The groups are shells around one centre, one inside the other: the same stretched ball of 2 dimensions in 9 sizes.
In the rows, zero is written as 128.
Known rows, each followed by its group:
[ 96 146 100 142  90 182 199 108 124 128 123  89 121 118 114  90  97]  Z923
[139 110 130 119 138 120  54 124 136 144 120 147 133 144 133 136 155]  Z672
[136 139 137 124 155 140 103 141 126 136 110 140 118 125 133 146 153]  Z6
[ 99 142 101 140  93 177 187 108 126 130 123  93 123 121 115  93 101]  Z631
[113 124 109 132 104 152 129 109 132 136 125 113 130 134 121 105 119]  Z130
[157 106 146 112 165 102  12 138 137 147 115 169 132 147 141 159 179]  Z577
[104 126 101 136  90 162 153 102 131 134 127 101 130 131 116  93 107]  Z577
[113 122 108 132 101 152 127 107 132 137 125 112 131 135 120 103 119]  Z361
[147 135 147 120 170 129  76 149 127 139 107 153 118 128 138 159 167]  Z361
[162 118 156 111 184 104  18 151 132 145 108 174 125 140 145 173 187]  Z221
[ 98 141 100 140  91 177 187 107 126 130 124  92 124 122 114  91  99]  Z923
[152 113 143 115 162 111  33 138 134 145 114 162 129 143 139 155 172]  Z130
[ 93 136  93 142  78 179 191  99 128 130 127  86 127 124 112  81  92]  Z221
[123 155 130 132 144 162 154 139 121 130 109 122 112 114 128 134 136]  Z890
[147 127 144 118 165 123  63 144 130 141 110 155 122 133 138 156 167]  Z631
[ 99 149 104 140  99 180 195 113 124 128 120  93 119 117 115  97 102]  Z6
[126 112 117 125 117 134  87 113 135 141 124 130 134 141 126 117 136]  Z890
[124 152 130 131 143 160 149 138 122 131 110 123 113 116 128 134 136]  Z672

New rows. What belongs after each?
[140 112 131 120 141 121  56 126 135 143 119 147 132 142 133 138 156]  Z923
[103 130 101 137  91 166 161 104 130 133 126  99 129 129 116  92 105]  Z361
[153 114 145 114 165 111  33 140 134 144 113 163 128 141 140 158 174]  Z130
[102 134 102 137  94 168 167 107 128 132 124  98 126 126 116  95 106]  Z923
[ 84 155  91 148  77 198 237 103 122 124 124  73 119 112 108  77  81]  Z221
[147 136 146 120 170 129  77 149 127 138 107 153 118 128 138 159 167]  Z361
[102 135 102 138  93 170 170 107 128 132 124  98 126 125 116  94 105]  Z923
[ 94 166 105 145 102 195 230 119 118 123 116  85 111 106 114  98  96]  Z221
[154 118 147 115 169 112  36 143 133 144 112 164 126 139 140 160 175]  Z130
[163 109 153 110 178  99   5 146 135 147 111 176 129 145 144 169 187]  Z221
[ 90 145  93 144  80 187 210 102 125 128 125  81 123 119 111  82  89]  Z890
[136 106 125 120 129 121  57 118 137 144 123 142 136 146 131 128 149]  Z221
[153 108 143 114 161 107  24 136 136 146 115 164 131 145 140 155 174]  Z361
[132 112 124 122 128 128  72 119 135 142 122 138 133 142 130 127 145]  Z672
[109 156 116 138 120 176 186 127 121 128 114 104 114 113 121 114 116]  Z923
[ 96 136  96 140  83 176 184 101 128 131 126  90 127 125 113  86  96]  Z890
[130 116 123 124 127 133  83 120 134 141 121 134 131 139 129 125 142]  Z631
[102 139 103 138  96 172 176 109 127 131 123  97 124 123 116  96 105]  Z6
[101 138 102 138  94 172 176 108 127 131 124  96 125 123 116  94 104]  Z631
[101 137 101 138  93 172 174 107 128 131 124  96 125 125 115  93 103]  Z923
[109 124 105 133  98 156 138 106 132 136 126 108 131 133 119 100 114]  Z361
[ 95 158 104 143  99 190 217 116 121 125 118  87 115 111 114  96  97]  Z672
[149 132 147 119 170 125  68 148 128 139 108 156 120 130 139 160 169]  Z672
[142 106 131 118 141 116  44 125 137 145 120 150 134 146 134 138 158]  Z890
[121 154 127 133 139 164 158 136 121 130 110 118 113 115 126 130 132]  Z672
[142 133 141 121 160 132  83 142 128 138 110 147 120 129 136 151 160]  Z6
[133 110 124 122 128 126  68 119 136 143 122 139 134 143 130 127 146]  Z361
[128 154 134 130 150 157 143 142 121 131 108 127 112 115 130 140 141]  Z577
[121 113 113 127 109 139  97 109 135 140 126 123 135 141 124 110 130]  Z221
[136 114 128 122 135 126  68 124 134 142 119 142 131 141 131 132 150]  Z631
[111 153 117 136 122 172 176 127 122 129 114 107 115 115 122 116 119]  Z6
[151 135 151 118 178 124  66 152 127 139 106 159 117 128 140 165 173]  Z221
[131 149 136 128 153 151 128 143 123 133 108 132 114 118 131 143 146]  Z361
[ 92 155  99 144  91 190 219 110 122 126 121  83 117 113 112  89  92]  Z672
[123 152 129 131 142 160 149 137 122 131 110 122 114 116 128 133 136]  Z130
[ 98 164 108 143 108 190 220 122 118 124 115  90 111 107 116 103 102]  Z577
[148 103 136 115 148 108  26 128 138 147 119 158 135 149 137 145 166]  Z221
[162 108 152 110 176  98   4 144 136 147 112 175 130 146 144 168 186]  Z221
[111 158 119 137 125 175 185 130 120 128 113 106 113 112 122 118 119]  Z672
[116 159 124 135 134 171 175 135 120 128 111 112 111 111 124 125 125]  Z890
